The rows of a group lie close to one hidden flat surface of 9 dimensions, which may be shifted away from zero. Surfaces can cross.
Known rows, each followed by its group:
[ 2.14 -1.53  0.64  3.36 -2.06 -3.25  1.35  5.78  3.40  0.98  2.11  0.61
  1.20  0.27 -1.49  1.85 -1.73  3.51  1.44] -> Duz
[ 0.29  1.68 -0.51 -0.15 -0.17 -1.03 -1.24  0.09 -0.06 -0.12 -3.45 -1.43
 -0.21  3.28 -0.39 -0.85 -2.03 -0.27  0.31] -> bogo
[-2.04  0.48 -1.13 -0.60 -0.47 -0.51 -1.55 -2.55  0.03 -0.20 -0.36 -0.30
  1.28 -1.56 -0.62  0.51 -0.21 -2.51 -0.62] -> Zafa
[ 1.26  0.04 -0.98 -2.66  1.26  0.52 -1.48  0.47 -2.91 -0.91  0.72 -1.72
 -1.76 -0.85  0.25  0.30  3.33 -2.80 -1.28] -> Zafa
[ 3.32 -4.40 -2.33  0.93  2.48 -1.90 -0.40  6.52 -1.21 -0.64  1.61 -0.54
 -3.75  0.20 -1.24  0.63 -1.05  2.34 -1.33] -> nabo
[-0.82  1.53  2.07  1.93  0.73  2.50  3.56 -1.87 -0.45  1.78  1.52  1.35
  0.10 -2.57  0.04  1.63  1.17  1.98  0.38] -> Duz
[ 1.05 -2.31  0.55 -0.13  1.00  1.50 -0.75 -0.83 -1.38  0.08  0.64  1.85
 -0.14  2.27 -0.50 -2.39  2.01  0.19 -0.77] -> nabo
[-0.56  1.85  1.87  0.90  1.99 -0.81  0.15  2.18 -0.35  2.04 -1.79  0.83
  1.61 -0.15 -1.83  1.58 -3.14  2.06 -0.08] -> Duz
[ 0.17  0.08  0.75  0.34  1.85  1.10  0.05 -0.91 -0.34 -0.44 -1.78  1.23
 -1.26 -1.75 -0.39  1.17  1.45 -1.38 -1.43] -> nabo
[-1.27  0.91 -0.75  0.60 -0.65 -0.90  0.30 -1.04  0.51  0.45 -0.78 -0.60
  1.29  0.38  0.43  0.12 -1.01 -2.93 -1.54] -> Zafa
[-1.75 -2.17 -0.92 -1.74  0.27  0.07 -0.73 -0.67 -2.56  0.54  1.31  0.61
  0.26 -0.01  0.45 -0.31  0.06 -0.33 -0.78] -> bogo
[-2.04 -3.25 -1.31 -2.11 -1.03  0.45 -0.10 -1.59 -1.65  0.24  1.43  1.09
 -0.35  0.10  2.19 -0.05  2.15 -2.31 -0.11] -> nabo
[-1.92  0.05  0.76 -2.87 -0.07 -2.25  0.36  4.93 -1.07  3.38  0.69 -0.88
  2.85  2.91  2.44  0.73 -1.87 -1.41  0.14] -> Duz
[ 0.50  4.78  1.42  0.57  2.01  1.77 -0.63 -1.84  0.93 -0.41 -3.82 -0.77
  0.45  0.78 -1.38 -1.14 -1.29 -0.84  0.01] -> Duz
[ 1.21 -1.36 -1.42  1.27  1.52 -0.25  0.74  2.72  1.56  0.73  4.75 -0.88
  1.21 -0.35 -1.04 -1.60 -1.66  0.22 -0.78] -> bogo
[ 0.66 -0.19  0.18  1.88 -1.61  0.19  2.69 -0.11  0.00  1.18  2.63 -0.48
  1.19  0.93  1.00 -0.99  1.37 -0.93 -1.86] -> Zafa
[ 2.43  2.20  0.65  1.79  1.19  2.49 -0.19 -1.30  2.63 -0.38  3.02 -0.56
  0.97 -1.37 -2.39 -1.80  2.05 -0.35  0.58] -> nabo
[-0.72  1.55 -0.27  0.35  0.96  0.22 -2.57 -1.19  0.25  1.53  0.27 -0.14
  3.68  2.98 -3.08 -2.21 -2.17 -0.05 -0.17] -> nabo
[ 0.98  0.57 -0.63 -1.25 -1.18 -0.70 -2.28  1.72  0.81 -0.77 -0.46 -1.58
 -0.35  1.76 -0.95  0.28 -0.11  0.85  2.97] -> bogo
[ 2.41  1.23  1.15  0.87  1.23  1.43  0.40  0.71  1.08 -0.01 -0.35 -0.14
 -0.96  0.84  0.14 -0.98  1.59 -2.02 -0.95] -> nabo
[-3.07 -1.91  2.15  0.21  2.92  0.46  0.94  1.13 -0.36  3.47 -0.23  4.04
  2.44 -0.71  0.22  1.82 -1.90 -0.27 -1.80] -> bogo
[-0.95 -1.33  2.11 -1.19 -1.44  0.56  1.06 -2.00 -3.91  1.50  1.48  2.02
  2.15  1.98  0.92 -1.16  2.63  0.80 -1.62] -> Zafa
[-1.32 -1.46  0.07 -0.49 -0.13  1.28  0.83 -0.63  2.25 -1.32 -0.97  1.67
 -1.73 -2.07  1.94  0.45 -1.16  1.56  2.62] -> bogo
[-0.53  5.44  2.25 -5.28  1.91  0.26 -0.63  4.57 -0.39  3.16  1.02 -3.10
  2.64 -0.06  1.24  1.56  0.37 -2.14  3.69] -> bogo
[-1.46 -0.04  0.77  0.28 -2.06 -2.05  3.33  1.44 -0.99  0.96  0.38 -0.29
  0.66 -0.76  2.66  1.70 -1.60  1.29 -0.58] -> Duz
[ 0.95 -0.46  1.00 -0.18  0.29 -0.61 -1.96  0.58  3.21 -1.87 -3.78  1.58
 -0.47  0.05  0.09  0.34  0.13 -1.96  0.22] -> nabo
[ 1.81  1.29 -0.35 -1.03 -0.07 -0.89 -2.91  1.48  1.16 -1.03 -0.16 -1.42
  0.14  0.16 -1.78  0.31  1.41 -1.26  1.13] -> Zafa
[ 0.66  0.78  0.18  1.72 -0.64 -1.98 -1.66  0.32  3.03 -1.95 -2.54  0.84
  0.70 -1.51 -3.06  1.04 -3.60  3.42  1.32] -> Duz
[ 3.29 -0.76 -1.40  1.47  3.16 -1.15 -1.84  3.37 -0.88 -1.35 -2.24 -0.71
 -3.95 -1.46 -3.37  2.43  0.58 -0.94 -2.77] -> Zafa
[-0.33  2.65  1.61 -1.15  4.24  2.46 -1.46  2.62  3.70  2.14  0.67  0.71
  1.76 -1.21 -1.78  0.16 -2.54  1.54  4.35] -> Duz
[ 2.56  1.08  1.70 -1.80 -1.63 -0.32 -5.56  0.95  2.83 -1.78  0.50  0.49
  2.39  0.42 -3.79  0.05  2.13  2.54  4.77] -> Zafa
[ 1.01 -0.40  0.40  3.88  3.14  1.38  2.16  1.07  0.11  0.87 -2.65  1.58
 -2.46  1.68 -1.54 -0.19 -3.05  3.56 -1.16] -> nabo
[ 2.21 -0.74 -0.68  0.79 -1.07  0.21  0.74  0.64  1.07 -0.78  6.34 -1.37
  0.52 -2.19 -0.62 -1.52  1.64  1.39  0.82] -> Zafa
[ 0.57  0.52 -0.22  0.06  0.78  2.94  2.86 -1.40 -1.74  0.30  3.65 -1.30
 -2.31 -1.77  1.11 -0.47  3.07  0.33  0.63] -> bogo
[ 1.47  0.54  1.16  1.80  0.67  0.42 -1.72  3.19  4.56  1.10  0.86  1.13
  1.96  0.08 -3.40  0.89 -1.00  2.08  3.22] -> Duz
[-1.81  2.31  0.87 -2.39  1.78  0.01 -1.79 -0.12 -1.59  0.58 -3.00  0.06
  0.44  0.00 -0.62  1.01 -1.79  0.67  1.02] -> bogo
[-0.20 -1.50 -1.12 -0.86 -0.80  1.21  0.52 -0.96 -2.70  1.13  4.39 -0.67
  0.01  0.19 -0.02 -0.46  3.63 -0.28 -0.09] -> bogo
[ 1.28 -2.03 -1.48 -1.48  1.95  1.75  1.22  0.73 -1.68 -1.18  2.61 -1.17
 -2.74 -0.68  1.85 -2.59  0.63  0.43 -0.18] -> nabo
[-0.69 -5.09 -0.49 -2.68  2.65 -1.91 -1.02  4.67 -2.95  1.14  0.40  1.99
  0.10  1.29  0.90  0.14 -1.18 -0.27 -2.87] -> bogo
[ 2.22  0.46  0.47  4.20 -0.18 -2.38  2.46  3.54  1.62  1.38 -1.26 -0.84
  1.29  3.50 -0.49 -1.00 -3.17 -0.18 -3.17] -> Zafa
[ 2.11 -4.73 -0.68 -0.30 -1.91 -0.43  1.82  3.29  1.82 -2.40  2.10  0.67
 -3.62 -0.92  3.14 -0.09  1.78  2.39  1.81] -> Duz
[ 1.25 -3.42 -0.65 -0.18 -2.09 -1.24 -0.12  2.62  1.03 -1.05  1.67  0.84
 -0.93  0.05  0.77  0.29  0.98  1.54  1.45] -> Duz
[ 2.66 -1.40  1.37 -0.35  0.09 -1.43 -0.84  3.01 -0.62 -0.82 -0.04  0.63
  0.02  2.06 -0.61 -1.00  0.03  2.74 -0.43] -> Zafa
[-1.60 -1.18 -0.89  0.06 -0.80 -0.65 -1.73 -0.88  0.31  1.24  0.67  0.86
  2.26  0.38 -1.18  0.97  0.69 -1.64 -0.10] -> nabo

New rows, each followed by its group:
[-1.95  0.80  0.30  0.73  3.44  1.23  2.00  0.22  1.99  1.79  1.77  0.61
  2.18 -2.54  0.15 -1.19 -4.03 -0.07 -1.34] -> bogo
[ 1.62 -1.53 -0.07  5.06 -0.53 -0.51  1.02  2.40  2.53  2.03  0.95  1.68
 -0.58 -1.06 -2.91  3.87  2.19 -0.22 -0.67] -> nabo
[-1.35 -2.44 -0.60 -0.44  2.52 -0.97 -1.34  0.46 -1.69  0.16 -1.46  1.46
  0.48  0.46 -1.06 -0.46 -3.56  0.74 -2.37] -> bogo
[ 1.32 -1.49 -0.30 -0.23  2.60 -1.35 -1.76  3.17 -2.67  0.49 -1.25  0.23
 -0.60  1.90 -1.68  0.43 -0.46 -0.58 -2.82] -> nabo
[ 1.50 -2.48 -0.28 -0.36 -1.25 -1.24  1.37  2.01 -0.17 -1.70  0.67 -0.16
 -2.47 -0.94  2.09  0.04  0.36  1.89  0.14] -> Duz
[-0.06 -3.47 -1.41  1.00 -5.48 -3.67 -2.40 -2.47 -0.61 -2.43  0.91  1.32
  1.23 -0.47 -1.97  1.49  1.59  1.72 -0.66] -> Duz
[-4.52 -1.24  0.44 -3.57  3.33  0.69  1.00 -0.60 -2.65  1.63 -0.58  1.51
  1.42 -1.00  3.03 -0.53 -2.67 -1.95 -2.34] -> bogo
[-1.52 -2.70 -2.15 -0.32  0.62 -0.70  1.04  1.16 -0.56 -0.19  0.56  0.44
 -2.76 -3.32  1.02  2.84 -0.15 -0.22 -0.26] -> nabo
[ 3.11  0.20 -1.57  0.22 -2.04 -1.27 -0.35 -0.38 -0.91 -2.44  3.15 -2.69
 -0.88 -0.40 -0.96 -1.30  2.26  0.58 -0.96] -> Duz
[-2.95 -0.11  1.11 -2.45  2.30  2.07 -0.99 -0.79 -0.22  1.53  1.49  2.24
  1.41 -2.43 -0.43  1.13 -0.40  1.31  2.36] -> Duz
[ 2.62  1.05 -0.35  0.66 -1.29 -1.51  0.43  0.91 -1.35 -1.08  0.77 -2.46
 -0.29  1.38 -0.35 -0.78  0.99 -0.32 -1.79] -> Duz
[ 1.55  0.06 -0.92  3.94 -2.95  1.53  1.53 -2.16  2.06 -0.01  1.71 -0.52
 -0.85  1.55 -0.94 -0.74  2.57  0.99  1.51] -> bogo
[-0.17 -4.24 -1.23 -0.67  1.01 -0.71 -1.13  1.59 -1.41 -0.36 -0.85  1.32
 -1.27  2.22  0.24 -1.00 -1.40  1.39 -0.43] -> nabo
[ 0.14 -3.56 -0.79 -2.75 -1.19 -0.28  0.18  2.19 -2.09 -0.52  0.12  0.02
 -2.61  1.89  3.47 -0.04  2.29 -0.59  0.80] -> bogo
[ 0.54 -3.29 -2.14 -3.99 -0.12 -0.83  0.02 -0.29 -4.38 -3.18  3.50 -1.61
 -2.93 -3.34  2.42 -1.22  1.39  1.30 -0.80] -> Duz
[-1.46  1.49  0.20 -1.38 -1.95 -0.09 -0.35 -2.10  0.37  0.30 -1.04 -0.59
  1.50  1.19  2.12 -0.52  1.11 -3.69  0.10] -> Zafa
[ 5.09  0.42  0.09  3.05  0.91  0.88 -0.35  1.79 -0.83  0.14  3.68 -1.26
 -0.90  0.29 -4.61 -0.43  3.92  1.33 -1.23] -> Duz
[-0.41 -1.24  0.35 -1.13 -0.33 -1.49  1.74  2.54 -1.09 -0.39 -0.52 -0.01
 -0.86 -0.59  2.81  0.98 -1.81  2.05 -0.28] -> Duz
[ 1.33 -2.26 -0.36 -4.14 -0.30 -0.03  1.23  5.83  0.35 -0.38  2.84 -1.53
 -2.42 -0.05  5.24 -0.10  1.90 -0.83  3.20] -> bogo
[-0.79  2.93  0.82  0.06  0.41 -1.27  1.29  1.56  0.05  1.11  0.36 -1.46
  1.87 -0.86 -0.19  0.74 -3.45  1.27  0.09] -> Duz
[ 2.47 -3.07  0.11  2.16 -1.49 -1.31  0.70  4.43  0.17  1.66 -0.68  1.05
 -0.84  4.76  0.33  0.60  1.79 -0.07 -0.71] -> bogo
[ 1.70 -0.35  0.39 -0.41  0.53  1.18  1.26 -0.34 -0.57 -1.31  2.78 -0.36
 -1.14 -2.02  0.60 -1.16  1.36  1.92  0.21] -> Zafa
[-0.98  3.72  1.17 -1.61  0.31  1.14 -1.14 -2.81 -0.69  0.31 -0.62 -1.26
  1.70 -0.51 -0.96 -0.08  1.39 -2.24  0.31] -> Zafa
[ 1.39  2.41  2.01  1.62  0.05  2.43  1.70  2.72  2.26  4.24  3.56 -0.79
  2.66  2.67 -0.20  0.07  3.40 -2.12  2.27] -> Duz
[-0.43 -3.71  0.84  1.50 -1.43 -0.39  1.58 -1.39  0.85 -0.99  2.64  3.35
  0.74 -1.79  0.37 -1.19 -1.75  5.28 -0.14] -> Zafa
[ 2.08 -3.23 -3.83  2.91 -2.43 -1.81  1.28  2.21  2.50  0.09  6.70 -1.81
  0.27 -1.64 -0.31 -0.05  1.89 -2.15 -1.36] -> Zafa
[ 0.28  0.05 -0.56 -1.29  0.58 -0.71 -1.36  2.50  2.11 -0.45  0.29 -0.86
  0.03 -0.44 -0.13  0.05 -1.70  1.29  2.66] -> bogo
[ 1.23 -1.06 -0.46  0.09  1.66  1.27 -0.39  0.27 -1.69  0.80  2.28 -0.13
  0.37  2.76 -0.90 -2.88  0.83  0.63 -1.06] -> nabo
[ 2.21  0.74  0.02 -0.56 -0.53 -1.09 -3.84  1.83 -0.06  0.15 -2.19 -0.64
 -0.03  2.09 -2.13  2.29  4.14 -3.84  0.01] -> Zafa
[ 2.12 -1.10  2.05  1.17  0.79  1.77  2.97  0.14 -2.34 -0.11  1.48  0.94
 -1.89 -0.18  0.61 -0.88  2.48  2.60 -1.89] -> Zafa
[ 1.20  1.43  1.55  1.66  0.64  1.52  2.57  1.91  0.73  2.34  1.70 -0.45
 -0.21  0.42  0.33  0.59  1.76 -0.10  0.65] -> bogo
[-2.76  1.92 -0.91 -1.97 -0.49 -3.36 -5.27 -1.68 -0.21 -0.35  0.52 -0.27
  5.01 -2.15 -4.41  0.75 -4.05  1.58  0.59] -> Duz
[-2.09  0.53  0.76 -1.88  3.44  0.56  0.33 -1.05 -4.44  0.72 -4.57  0.57
 -1.68  0.04  1.50  0.96 -0.58 -2.80 -3.70] -> nabo
[-0.08 -0.42  0.71  1.66  0.67  0.61  1.18  1.24  1.48  1.78  1.25  1.12
  1.06  0.13 -0.25  0.60 -0.28  0.24  0.23] -> bogo
[ 1.73 -1.92 -1.29 -0.44  0.76 -1.62  0.01  2.75 -0.56 -1.16 -1.34 -0.86
 -2.06  0.53  1.09  0.19 -0.30 -1.12 -2.12] -> Zafa
[-1.13 -0.61 -0.56 -1.06  1.83  2.49  2.27 -1.94 -2.97  0.28  1.17 -0.34
 -2.38 -1.38  2.34 -0.82  1.34 -0.98 -1.40] -> nabo
[ 0.97  1.92 -1.18  2.27 -0.57  0.14  3.84  2.42  3.09  0.92  2.36 -2.69
 -1.90 -4.41  1.88  3.57  2.24 -4.02  0.14] -> nabo
[-0.83 -1.22 -0.40  4.04 -2.05  1.36 -0.10 -4.87  2.26 -1.31 -2.60  2.92
 -1.48 -0.57 -2.23  0.77 -0.01  3.51  1.64] -> bogo
[ 1.43  0.31 -0.22  0.96 -2.32 -1.41 -0.05  2.31 -0.02  2.08  4.76 -1.60
  3.02  1.43 -1.40  0.26  2.25 -0.59 -0.07] -> Duz
[-0.59  6.18  2.43  1.05  3.45  1.29  0.18  0.56 -0.08  3.76  0.05 -1.16
  3.54  0.18 -3.22  0.48 -2.00  0.08 -0.22] -> Duz
[ 2.10  2.78  1.10  4.10  2.97  1.49  0.77  0.44 -0.55  2.46  1.81 -0.17
  0.22 -2.26 -4.65  2.45  2.22 -0.86 -2.59] -> nabo
[ 1.55 -3.43  0.07  1.56 -0.70  0.26  0.87 -1.34 -3.00 -1.56  2.05  1.90
 -2.67 -2.79 -1.47  1.36  3.46  3.54 -1.82] -> Duz
[ 0.88 -0.53  0.46  3.26 -3.44  0.96  0.81 -2.12  0.15  0.29 -1.83  1.38
 -1.54  2.93 -0.48  1.33  3.56  1.14  1.46] -> bogo
[ 4.17 -0.45  0.28  1.91  1.26  0.58  0.36  2.65 -2.80 -0.92 -2.38 -0.83
 -5.08  2.35 -1.88  0.67  1.73  3.42 -0.66] -> bogo
[ 0.45  0.38  1.19  0.48  1.26 -0.47  1.26  4.79  1.74  2.03  1.05  0.00
  0.86  0.05  0.32  1.28 -2.17  1.92  1.41] -> Duz
[-2.04  1.35 -2.22 -1.51 -1.27  0.60 -1.07 -3.34  0.87 -0.57  0.75 -1.74
  0.09 -2.49  0.84  0.98  2.50 -5.39  0.64] -> Zafa
[-1.01 -0.94  0.20 -4.90  0.42  1.82 -0.58 -2.89 -4.12 -1.81  2.29 -0.34
 -1.05 -2.52  2.36 -1.30  3.32 -0.07  0.61] -> Zafa
[ 1.36 -0.35 -0.48  0.22 -1.07 -2.06 -2.20  2.10  0.42  0.36  2.22 -0.65
  2.20  1.39 -2.32 -0.42  0.51 -0.26 -0.52] -> Zafa
[ 1.68  1.04  0.85 -3.49 -0.65  0.21 -0.49  1.58 -0.61 -1.49 -2.58 -1.74
 -1.81  2.35  3.62 -1.25  1.81 -2.34  1.17] -> Zafa
[-2.01  0.83  2.01 -0.61 -0.86  0.01  1.89 -2.21 -3.25  1.92 -1.72  0.86
  1.89  2.86  2.10 -0.75  0.55 -1.59 -2.90] -> Zafa
[ 0.83 -0.44  1.18 -1.10  1.24  1.11  1.68  0.08 -1.71 -1.65 -2.99  0.42
 -3.47 -0.18  2.72 -0.46  0.65  0.04 -1.17] -> Zafa
[-1.08  0.45 -2.13 -0.14  0.69  0.19  0.65 -2.14  0.45 -1.51  0.00 -1.13
 -1.74 -3.83  0.99  0.54 -0.13 -2.59 -1.10] -> Zafa
[ 0.16  3.78  1.30 -1.86  3.00 -1.57 -0.01  5.54 -1.00  3.63 -1.42 -2.69
  3.22  4.37  0.71 -0.60 -3.30 -3.60 -1.84] -> bogo
[ 1.71  0.48  1.85  2.50  1.03  1.77  1.16  0.03 -0.45  1.62 -0.27  0.77
 -0.14  2.26 -0.79 -0.42  3.06 -1.62 -2.17] -> nabo
[ 3.58  0.82  1.42  1.82 -0.97 -0.04  2.71  3.06  0.50  0.64  2.28 -1.97
  0.51  2.83  1.17 -2.10  1.09  0.32 -0.81] -> Zafa
[-5.49 -5.69 -2.54 -0.84 -1.93 -2.00  2.22 -3.51 -1.13 -1.13 -4.34  3.05
 -1.66 -0.79  5.87  0.79 -2.55 -3.85 -3.83] -> Zafa
[-2.19  1.65  1.17 -1.45  0.19 -0.87 -1.14 -1.78 -0.16 -0.96 -6.97  1.10
  0.40  1.51  1.13  0.21 -2.92 -1.61 -0.91] -> Zafa
[ 2.38 -3.74 -1.54 -0.23 -2.86 -0.79  0.80  3.91  0.91  0.52  5.57 -1.22
 -0.47  2.12  1.84 -0.89  4.04 -1.01  1.76] -> bogo
[ 2.27 -4.30 -1.54 -0.47  3.79 -1.51 -1.02  4.94 -0.92 -1.67  0.37  0.35
 -2.88 -0.73 -0.89 -0.75 -3.23  3.35 -1.51] -> bogo
[-0.80  0.22  1.18 -2.03 -1.51 -0.42 -2.12 -1.46  1.78 -1.97 -2.56  1.18
  1.11  0.04  0.92 -0.59 -0.87  0.86  2.71] -> Zafa
[ 0.12 -0.28 -1.20  1.51 -0.44  0.91  0.26 -0.07  3.96 -0.29  1.28 -0.09
  0.75  1.17 -0.37 -2.55 -3.07  2.24  2.80] -> nabo
